The rows are grouped in 4 different ways at once. Each group adds its own fixed numbers to the row, and there is some noise. The rows also spread widely along 14 directions, which tell nothing about the answers.
Known rows, each followed by its group in each grouping:
[ -2  18   0  -5   0  13 -13  13   1 -18 -41   2 -16  24  -2  25   0  -7
  16 -24  -9   0   4  15 -17 -10  11 -24]  z_342 (2) z_317 z_980
[-31   1  20  32  23 -11  19  43   5   1 -21   5   1  -2   1 -44 -11  34
 -30 -29  48  29   7  -5  -9  -3 -43 -12]  z_496 (1) z_366 z_225
[  9  19  13  -1   7  13  11 -12  -6  -9 -72  12 -10  -5  12  16  22 -34
  -2 -36  12  18  -5  49  31 -32  48 -34]  z_342 (4) z_654 z_225
[ -1   5  16  -7  36 -17 -25 -23 -20 -19 -16   8  23   8 -21  -5   2 -28
  -6 -28  41 -27  -5  10  45 -11 -26   4]  z_514 (2) z_611 z_227
[-56  -1  -1 -19  -7  20  47  13 -17  14 -25  34  47  18  -2  -4 -19   6
   0  -3  22  12  26 -19  16  10  21  -2]  z_919 (0) z_317 z_57
[  7  -5  27  19  -1 -12 -41  36   3  -9 -18 -23 -43 -32  11  25   1   7
   2  14   0 -39   3 -24 -10 -27  66 -22]  z_994 (3) z_366 z_398
[ 20 -16  -4 -49  16  -7 -33  17  21 -13 -22 -11   5 -35   2 -37   6   0
 -10   5  63 -26   0 -30  41  14  48  14]  z_496 (3) z_611 z_176
[ 65 -49 -31 -71  12  -5 -35  12 -53  12   8 -47   1 -42  39 -37  63  12
 -13  51  74  -8   0 -50  36  -3  10  13]  z_514 (1) z_135 z_398
[-21  34  32  -2  33 -28 -24  30  30   7 -20  32  20  -4   7  40 -45  17
   4   4  -8   2  31 -19 -15  14 -25   0]  z_919 (4) z_135 z_980
[-13  -2 -13  10  -5   6 -14  -1  21 -17  12 -38  -6 -16  26  31  14   8
   9  42 -12  -7 -32   5  12  23  -2  19]  z_994 (0) z_753 z_176
[-23  16  39  43  10  -7  52  27 -23   6  11  -8  57  11  47   5 -23  21
 -34 -19  14  69 -59  -1  42 -24 -26 -25]  z_496 (1) z_753 z_227
[  7  -3 -23  -9  12 -16 -16  34  86 -19 -20 -19  21 -26  21 -29 -21  15
 -24  11  19  28 -21  -7 -26  36 -14 -20]  z_496 (2) z_654 z_57
[ 42  50  11 -34   5  15 -16 -17 -53  15 -23  62  49  21  11  18 -18 -19
  13  30 -12 -11  52  -7  37 -28   5   2]  z_342 (0) z_753 z_57
[-15 -16   2 -73   9  13  -3  19 -38  -9 -18 -21 -23  28  28  33  22  -2
  20 -17   2  19  33  -6  15  21  37  21]  z_496 (4) z_611 z_398
[  8  13  18  20  21 -34 -26  -7  23 -19  24 -12  24 -17  32  60 -31 -28
 -12  10 -36  -1 -18  11  20   4   7  -6]  z_514 (4) z_753 z_227
[ 15   8  13  -2  23 -11 -18  19 -10 -20  -8 -16   1   7   6   2   2  -1
  -6 -22  18   2 -22  -5   4 -12 -19  -8]  z_342 (1) z_654 z_176
[-24  10 -38 -38 -25  41  27  51  19 -19 -45  -7 -11  55   5   8  -7  17
  47  -1 -11  26   8 -13 -61  27  -5 -18]  z_514 (1) z_317 z_225
[ 42   5 -16 -13  19  -5 -84 -53   7 -21 -63   7  -2  14 -25  11  12 -59
  -8   2  21 -19  -4  49  29  -9  40 -20]  z_919 (1) z_654 z_225
[ 17  28 -32 -44  -7  24   3  -4  20 -39  -5   4  34  34  -3  21  -8 -15
  41  20 -22 -22 -11   4  11  19 -21  19]  z_994 (4) z_654 z_227
[-15 -17  22  -7   8   0 -20  23 -54   6 -16   9  16  31  -3 -22 -20  -2
 -22 -18  32   5  22 -15  18  -5  28  -8]  z_994 (2) z_654 z_398
[-51 -24  21  -3  -6  21 -17  62 -40  20 -57 -36 -54  21  16  -9  16  49
   0 -13  45  35  -4 -23 -15  16  46 -19]  z_994 (0) z_366 z_176
[ 26 -32 -22 -31  27 -20 -18   9  38 -15 -27 -23  13 -50   9 -48  17 -13
 -34 -19  67   6 -15   8  30  13  18 -14]  z_994 (4) z_611 z_225
[ 34  28  35 -29  27 -11 -83   8 -35  15 -83   8 -32  17  13  29  14  -6
  10   0  17  13  32   6  10 -24  32 -31]  z_496 (0) z_753 z_57
[-46   0 -18 -22  -6  27   6 -46  -8  32 -59  54  37  30 -25  30  -3 -22
   3  39  28   5  44  19  10  19  -1 -18]  z_342 (1) z_753 z_398
[-60  32  12 -10   8   9 -17  15  29 -15 -49  12  18  51 -19  42 -36   7
  29  -3  -5   4  -2   0 -11  36 -16   0]  z_919 (2) z_753 z_57
[ 11  25  10  33  12  -3 -19  29 -20 -45  24 -50 -43  17  36  35  19  14
  16 -21 -48   7 -36  17 -20 -18 -31  12]  z_514 (0) z_135 z_980
[ -9  21 -30  24 -25  46  15  16   4 -27  -3 -15 -18  23  10  -4   9  20
  17  25 -20   1 -22   4 -22  -4 -14   0]  z_496 (3) z_611 z_57
[-26  13  -3 -16  -5  30  16  67   6 -25 -39 -27 -48  12  -7 -12  12  43
  30 -25  27  -8 -10 -22 -27   1   3 -10]  z_342 (4) z_611 z_227
[-15  -6   9  -7  -9   6   6   6  -8  18 -28  10  17   1  14  26  -1   4
  -2  15  14  10   6 -13   9 -13  32 -23]  z_496 (1) z_366 z_980
[-39  -6   0 -16   1   7  13  -4   1  -1 -11  10  41  18 -12  -5 -11   6
  -7   5  34  -6  -4 -10  27  17   1  13]  z_496 (0) z_654 z_980
[ 34 -25 -11  26  14 -17 -25 -36 -17 -24   8  -8   7  -7  -6  20  15 -68
 -31 -31   2 -11 -11  33   0 -45   2 -43]  z_342 (2) z_135 z_176
[-33 -16   3 -26  15 -13  34  -4  -1 -11  -2  16  46  -7  -3   9  -3 -28
 -17 -39  21   1  21   7  31   6  15   8]  z_919 (2) z_753 z_980
[  1  25  12  26   5   9 -19   3 -18 -19 -15   8  -5   6  -1  -8  -8  -6
  -9  -7  -2 -10   6  18  21 -14  12   2]  z_342 (2) z_753 z_57
[-25  33  45 -20  27 -19  27  21  23   6 -32  30  56 -30   4  -8 -13  24
   9   8  39 -26   1 -30  53   1 -21  19]  z_994 (0) z_654 z_57
[ 10   7  28  -1  21  -8   9  24 -41 -18 -14 -29 -73 -15  47  53  62  -4
  19 -31 -37  11  30  23 -19 -28 -16   7]  z_994 (2) z_654 z_176
[-19 -10 -13 -35   8 -10 -30  57  60 -37 -12 -20  13  33  -6  19 -68  -4
   0 -39  -5  15 -14 -19 -41  46  34 -27]  z_342 (4) z_611 z_227
[-14 -10  42  14  15 -31 -27  12 -23   6  15 -23  30   3  19  44 -22  -2
 -20   6   8   1 -27 -29  24 -20  12 -21]  z_496 (0) z_753 z_57
[ -4  -9   4 -51   4  12  -3 -11 -66  -2   8 -18 -14  15  18  55  49  -3
  40  27 -15 -27  32 -16  19  -1 -27  38]  z_994 (2) z_611 z_57
[-46 -10  26  -7  18  -4 -25  42 -32 -13 -19 -30 -43  39 -30  25  18  31
  29 -21  37 -31   6 -42 -37  -7 -45  -3]  z_496 (0) z_366 z_176

New rows. What belongs after each?
[-20   8   5   9   5  -7  -4  18  22  -1   2   5  11 -23  30  18 -27  -1
  -9  21  -8   8   6  -6  10  26  25   8]  z_514 (4) z_753 z_176
[ 22  -2  -4 -27   2  -9 -32  18   3  -3 -31  21  48  22   6  -5 -51 -35
 -16 -14  15  16   9  -8   6  -1  61 -39]  z_514 (0) z_753 z_225
[-13   7   0  25 -16  20  -2  11  -3 -23 -47 -11 -35  39  -4  49   2 -24
  16 -34 -28  14 -13  33 -39 -29  32 -53]  z_342 (1) z_366 z_225
[  2  13  25  15  22 -19 -40  16  22 -12 -43 -10 -23   1   8  29  -6  -7
   2 -10  -8   2   0  18 -17  -3  -7 -19]  z_994 (2) z_654 z_225
[  6  25  10  -6   8   2 -22  14  25 -21 -21   7  -3  -2   1  11 -12  -3
  16   2  -1 -23   0 -11   5  -4   3   4]  z_496 (2) z_611 z_176
[-53 -29 -17   9 -12  17  15  -7  -7  -6   2   5  33  17 -17 -24 -25 -10
 -32 -12  27   2  -1   9  20  24  42   0]  z_342 (0) z_366 z_57
[-12 -21   2 -49  -1 -11 -14  71  29 -38  24 -53  -3  -6  20  -5 -28  25
   5  -7   1 -16 -11 -49  -3  49  51  36]  z_342 (2) z_654 z_57
[-30  -9  14  34   6   6   5  -1 -40  11  -4   6   5  -8   6 -19   2   9
 -39  -8  33  14  10  15  32  -4  10   5]  z_342 (2) z_753 z_980
[ 25   9  -5   7  16  11 -31 -26 -43  22 -19  13  10 -18  26 -30  21   9
 -24  47  37   9  13  16  57  -4  -6   9]  z_994 (4) z_317 z_398
[-20   4  28 -16  21 -19  11  25  -1  -2 -10 -12  37   5  16  27 -17   5
   4  -7  23   6 -28 -27  19   1 -15 -13]  z_514 (4) z_654 z_227
[-14 -19  11   6  11 -13  -1  31 -17  -3  21 -31   4 -11  27   9   5  17
 -13   7  16  11 -17 -22  10  10 -11   6]  z_994 (1) z_753 z_176
[-17   1  13 -11   9 -12  19  62  32 -14 -10 -17  26 -16  11 -12 -18  30
   1 -10  34  -1 -26 -49  -9  -4  -4 -14]  z_919 (2) z_135 z_398
[ 24  18   5 -13   2   2  -7 -14 -24 -11 -12  31  65  33  -6   3 -32 -37
 -10 -12  11  -2  -3   1  44 -32  26 -23]  z_496 (0) z_753 z_227
[ 20   3  -5  -1   9 -10  13  17  10 -20 -17  -3  -7  -7  -6  24  23 -12
  11 -19   6 -19   6 -11 -42 -52 -35 -50]  z_496 (0) z_366 z_227
[ 14  31  21  29  25 -27  -8  31  43 -39   9  -5   3 -23  -3  12 -20   4
   3 -17  -3 -34 -19 -13  -7 -31 -33 -16]  z_496 (4) z_366 z_227
[-30  29  45  13  12 -11 -22  36   5   5 -22  15  45  40 -12  24 -56  20
  11   6  22  -2 -25 -45  -3  -7 -36 -26]  z_496 (2) z_753 z_176
[-21   3  25  10  -7  11  14  45 -35  21 -27   9 -18 -26   7 -25  14  46
   6  17  39 -26  22 -40  21 -22  28   4]  z_994 (1) z_317 z_980
[-19  -4  -1   1  -9  35   6  25 -50  -7 -38 -25 -21  46  19 -19  20  15
  -9 -22  19  49 -19  15   3  -4  21 -15]  z_496 (3) z_654 z_57
[-28 -18 -44 -23 -26  33   9  -6 -25 -33  30 -15  -7  46   2  31   3 -24
  22  16 -41 -15  23   9 -12  30  28  31]  z_514 (1) z_753 z_398
[  8  45  -8  35   1  16 -53   6  37 -33 -32 -25 -10  20  -1  -5  -8  16
  20  33  -6 -14 -58  12  -7   8 -33  -5]  z_514 (2) z_654 z_57
[ -6  13   4   7   3  13 -12   7  -6 -18 -16 -37 -13   6  34   7  16  13
   1   6  -1  23 -41  18  37   6  19   5]  z_496 (4) z_317 z_57
[  1  22 -14  -1  21 -10 -17 -10  47 -56   5  -9  -8  -3   3  21  -5 -23
   0 -29 -32  -8  -1  52  13  27   3  31]  z_342 (1) z_753 z_980
[-15   2   4 -36  25   0  32  10 -25 -12 -13  17  25   8   6 -15   9  -5
 -12 -47  28  20  34  15  24   9 -22  17]  z_342 (2) z_753 z_980
[-29  -9 -37  11 -16  38  29 -47 -22 -13   2   1  50  35  -9 -22  10 -17
 -19  15  30  16 -33  36  55   8  -8  11]  z_496 (0) z_753 z_227
[  7   0   6  -8  24 -24 -37  14  47 -38 -18 -15   8  -8   1  -5 -18 -25
 -15 -36  19  -2 -17  12  16  12  24  -7]  z_496 (2) z_753 z_176
[  3  20 -13  11   4  16  24  19 -10  -6   9  -6   3   6  37   3   9  28
   6  29 -10  29   3   0 -19   7 -65  13]  z_514 (3) z_366 z_225
[ 36 -36 -22  17   2 -17 -21 -26 -15  -1  33 -21  37 -24  29  28   7 -48
 -42  21   1  15 -26   1   4 -28  10 -41]  z_919 (2) z_753 z_176
[-30 -39 -18 -15   7   2  11 -23 -16 -15 -22 -19  -5  -5 -22  17  49 -33
  -4 -19  41 -22   2  14  10 -15  10 -16]  z_919 (2) z_753 z_398
[-35  -3  38  21   0  -4 -59  -1 -41  10 -44   8 -27  31  -7  47 -20 -23
  -3  -7 -15  -9  32  15   7  -5  68 -21]  z_994 (2) z_753 z_57
[ 31  22   1   5  10   5 -51  -7 -18   6 -17  -9 -30 -22  35   9  26  13
  -4  58   0   1  18   7  20  -2   3  17]  z_496 (3) z_753 z_57
[  7 -22  -4 -25  13  -8 -23 -16 -20 -20   2 -11  43  22 -33  -9  -6 -26
  -9  -6  50 -37 -24 -13  40  -5  -3   4]  z_342 (1) z_654 z_225
[-28 -53   4   8  -2  -1  12   2 -57  45  -7  24  30  -4 -11 -29  -6  -6
 -50   8  69   8  37 -33  15 -22  22 -29]  z_496 (1) z_611 z_225
[ -8   7   3 -24   2   0  32  26   6   1 -14   5  22 -16  24  26   9   9
  16  17   1  -1  15 -24  -6  -4 -18 -10]  z_994 (3) z_753 z_57
[-33 -21  -7  -7  18  -4  21  59  10 -34   2 -18   8  24  19 -37 -35  -1
 -40 -78  14  65  -4   9 -21  39  28  -3]  z_919 (3) z_654 z_176
[-10   8  15 -11  12   0   1  21 -32  -3  10  -9 -20   9  43  49   4  -1
  10   4 -37  20  25  -2  -9  12  -4  17]  z_514 (4) z_654 z_176
[  6   7 -15   2  13  -4   4  22  43  -4 -16 -11  -5 -37   8 -25  19  34
   1  38  38 -12  -1 -20  -7   4 -53   5]  z_496 (1) z_317 z_225
[ -8  13  39 -19  21 -14  -3  57  -1  10 -15 -21  26  -9  42  -9 -13  56
  -4  17  37  24 -30 -45  25  13 -15   7]  z_994 (0) z_654 z_398
[-80  -3  -3  34  -8  28   7  -8  17  -4 -59   1 -25  52 -36  48  -8  -7
  12 -14   4  11  -8  31 -47  14 -17 -39]  z_342 (3) z_611 z_225
[ 11  24  16 -14  17 -20  -1  15  35  -5  19 -13  63 -24  48  28 -30  19
  -4  40  -7  19 -36 -23  32  24 -32  14]  z_342 (2) z_753 z_57
[  4  11 -25  -2 -12  30  51   2  15 -23 -31  -9  14  -8   5  -8  36  -3
  13  -2  23   2 -31  17   7 -23 -27 -19]  z_342 (2) z_753 z_225
[-20  17 -19 -22  11   7  -4  35  50 -17 -21   6  16  -1  -2 -26 -31  27
   3   9  20   0   8 -13  -8  48 -13  10]  z_342 (4) z_317 z_57
[-14  17  27  14  14  -2  21  43   6 -27 -28 -12 -12   0  10   1   3  10
   8 -41   9  -2 -17   1  -2 -26   7 -23]  z_994 (3) z_317 z_398
[ 55  -7 -21 -53 -12  10 -54  38 -20  -4  -6 -16  -2  12  24  -2 -14   8
   1  27   0   3  12 -34 -11   9  59  -5]  z_342 (1) z_654 z_980
[-17 -50 -35  69 -11 -11 -11  23  29 -20  33 -37 -58 -56 -24 -11  27   5
 -25  17   5 -62  14 -14 -74 -21 -17 -28]  z_994 (2) z_317 z_980
[-55  -7   2  15  -1 -10  30  15  29   1  20  18  22   0   3  49 -37  -3
  -3   6 -29  -5  31 -15 -30  14  -7  -8]  z_496 (4) z_317 z_980
[-25 -18   0  25  36 -27 -33  -5   2 -17  21  -8 -40 -22 -28  23  14 -10
 -16   2  15 -44  43   4 -35  10 -56  15]  z_342 (3) z_753 z_176
[ -6 -42  11 -30  21 -31 -16  10 -14 -15  23 -30  12 -17  -1  24   5 -18
 -13 -14  22 -30   9 -28   9   3  11   2]  z_342 (2) z_366 z_57
[  8 -15   2 -13  32 -16 -18  -7 -48 -11  16 -10  38  25  16 -14  -7 -20
 -34 -20  24  28  -5   7  25   9 -24   4]  z_514 (3) z_654 z_57
[-11 -12  13  29  10  -6  -3  42 -16 -29  10 -46 -50  -9   3  -8  34  27
  -6 -24  16 -18 -14 -13 -24 -25 -29   1]  z_496 (2) z_654 z_980
[-13  -2  -1 -19  -2  15   8  21  -7 -22  -6 -30  -6  14  11  25  10   1
  17 -11   4  -2 -29  -8   3   4  12  -2]  z_342 (4) z_654 z_176
[ 11   5   6  -4   9 -12 -17   8  -4  -5  12   3  62  20  15   3 -38  -5
 -23   2  12  21 -26 -13  28  -2   1 -12]  z_496 (1) z_753 z_980
[ -4   4  -4 -21  39 -20 -47  10  33  -2 -20  27  -2 -25  -8 -31 -22   7
 -21  12  24 -15  66   1  -2  49 -14  29]  z_994 (3) z_611 z_57
[  6 -28 -11 -37   1 -13  15   4  18 -11 -17  10  26 -29  15  -7  -9 -46
 -22 -23  11  -2  28   6  23   6  86  -7]  z_514 (0) z_654 z_225
[-13  26  26  -3  19  -4  -8  21  -3  -7 -16   9 -11 -12 -11   9   6  32
  18   6  21 -39  17 -21  12  -6 -25  23]  z_342 (1) z_366 z_980
[ 21  28  23  23  16 -24  -7  11  11   5   6  36  47 -24   5   5 -35   5
  -9  29   5 -25  13 -28  11 -26 -33 -15]  z_994 (1) z_366 z_227
[ 12  -6 -12 -45  -1  10 -52 -23 -14 -12 -25 -11   0  32  -4  48  10 -26
  24  29  -4 -23   9  -4   8   6  29  -2]  z_496 (3) z_366 z_57
[-24  -1 -11  27 -24  26  -2  30  -2  -8 -20   8 -23  10 -13   2 -11   2
   4   4  -2 -15  15 -18 -42 -14  33 -27]  z_919 (2) z_366 z_176
[ -6  24  -3 -29  15   8 -14   4   7 -14 -27  18  32  42 -14   8 -26   1
  16   2  15  -4   4  -4   5  15 -27  -3]  z_342 (1) z_317 z_398
[ 23  57 -20  -6  -9  37  26  17  29 -43 -26  -4 -12  -6  29 -13  23  14
  36   6 -25  -4 -20  21  22 -11   3  16]  z_496 (4) z_317 z_57
[ 20  -2 -18  13   9 -10 -33  16  50  -6 -28 -23 -39 -54  28   3  23   9
  -5  33  12   0  -6   1 -26   8   7 -19]  z_514 (1) z_366 z_176
[ 25 -24 -46 -34   7 -13  25  18  48 -48  41 -32  43   4  22  28 -17 -34
  -5 -23 -24  18 -24   0 -36  16 -27 -24]  z_342 (4) z_317 z_225
[-25  35 -30  14 -15  39  16 -12  36   0 -36  34  -4  -4  -5   1   4  22
  15  43  -6  -8  24  24  -7  22 -17  14]  z_342 (1) z_366 z_980
[-22  -7  14 -17  12  -5 -39  17  -9   1 -12 -17  -7  21   6  24  -5  24
   4  13  13   3  10 -19  -2  23 -11  12]  z_496 (2) z_366 z_980
[-17  11  35 -26   4   0  -5  81 -15 -43  -4 -62 -48   4   6  -6  12  49
  43 -19  23 -46 -36 -55  19   1  31  39]  z_514 (1) z_654 z_227
[-65 -27   8  39  21 -20  -9  37  26 -10   6 -24 -42 -33 -21 -24   4  35
 -17   0  30 -38  27 -17 -28  29 -33  19]  z_994 (2) z_317 z_57
[  2  -1   0   8  -8  12  27  37  -5 -25 -24 -22  12  28  19  10  -1 -11
   7 -49  -1  33 -51   1 -16 -31  15 -57]  z_994 (1) z_317 z_176
[-39 -38  -9 -42  17 -17  29  41  26 -20  -3   1  -3 -30  -6 -40  -8  -7
 -19 -46  39 -11  50 -14   8  39  43  30]  z_514 (1) z_611 z_225
[-33   5 -26 -17  -8  14 -13  20  49 -27  11   6  15  14 -36   9 -40   7
  24  33   2 -58   7 -36 -25  43  -9  23]  z_342 (4) z_654 z_176
[-88   4   2  10   8  17  11  27  11 -18 -21  -8   3  43  -8 -11 -27  26
  -2 -26  11  27  -3  22   9  63  -9  26]  z_994 (4) z_753 z_57
[ 42  19 -13   2 -12  16 -52  39 -13 -14  28 -30 -57   2  54  19   3  29
  11  60 -60   8  26 -19 -38  16   4  34]  z_496 (2) z_654 z_176
[  3   6  14  -5  31 -10 -12   6 -19 -23   8 -16   7  17   6   3  10   1
  -1 -23  21   3 -14  -6   9  -8 -64   7]  z_496 (2) z_611 z_176
[ -6   9  -6  -8  22  -5  -3  26  40 -16  -7  -2  32  -1  13 -25 -35  13
 -20  -8  29  25 -19  -6   3  36 -19   0]  z_342 (3) z_317 z_176
[-22  22   4 -14  21  -5   3  20  39 -40 -10  -2  51  16 -18 -11 -35   4
  10 -19  26 -21 -39 -17  25  15 -13   6]  z_919 (3) z_317 z_57
[-53  67  51  27  32  -1   9   8  13 -12 -33  46  36  33   8  24 -60   3
   3 -36 -17  31  -2  30  44  19  -5  17]  z_919 (4) z_317 z_176
[-41 -48  -7  11  14 -22  33 -32 -11 -21  50 -24  17 -18   5  44  25 -42
 -29 -11  -8 -16   5  17   9  -1 -13  14]  z_919 (2) z_654 z_398
[-15  12  16  22  22  -5  32  67   6 -37 -11 -43 -47  -7  22   7  35  30
  19 -56   1  13 -29  -1 -42 -23 -58 -20]  z_994 (4) z_135 z_176
[  7   0 -39 -22 -22  26  19  -9  43 -19 -11   3  57 -24  -4 -23   2  -2
  11  35  33 -34 -42 -10  46   8  30  -1]  z_994 (4) z_366 z_980
[-31   2  35 -18  20  -8 -14  17 -27  -2 -30   3  25  46 -13  14 -20   2
   7 -24  35  -1   0 -23  15  -8 -16 -15]  z_496 (2) z_317 z_398
[-51 -53  15 -13  16 -16 -36  -3 -32  20  -2 -18  -1  -4 -24  14   2   7
 -24  10  62 -28  17 -31  17  21  11   9]  z_342 (2) z_611 z_980
[-18  18   3 -30  12   9  16  18  21 -18 -33   1  23  31  12  11  -5   3
  16 -17  11  28 -12   2  -1  20 -32   2]  z_496 (2) z_654 z_176
[  0  18  -4  12  11   4   7   9  44  -4 -62   4 -62 -44  12  30  48   3
  13   9   0  -5  30  20 -48 -30 -16 -38]  z_496 (3) z_611 z_398
[-18  12  17  -2  -5   1   1  41  12   2 -38   7  -4 -12   9  11 -17  12
   1   0  12   3   8 -20   6  -5  58 -16]  z_919 (1) z_753 z_227
[-46 -11  14 -15  -3   0  44  61  -5 -17  -2 -12  -3  15   8  25  -9  15
  21 -30 -11  -4  14 -35 -35   1   3 -12]  z_994 (3) z_317 z_57
[-21 -32  10  14  30 -37 -33  24  -9  15  38   4  -2 -47  -4 -41 -14  27
 -49  34  37 -34  60 -38   4  33 -19  43]  z_994 (1) z_654 z_57
[-20 -16 -31   1 -12  13   2   4  31 -23  -8 -12 -23  -8 -17   1  16  -3
   9  20   8 -38  12  -3 -19   2  14  -2]  z_496 (1) z_317 z_398
[-13  -4   5 -12   8  -1  10  18   3   2 -21   2  10  -3   1   9   8   4
   6   7  30  -6   4 -28  -8  -9 -17 -14]  z_496 (3) z_135 z_176
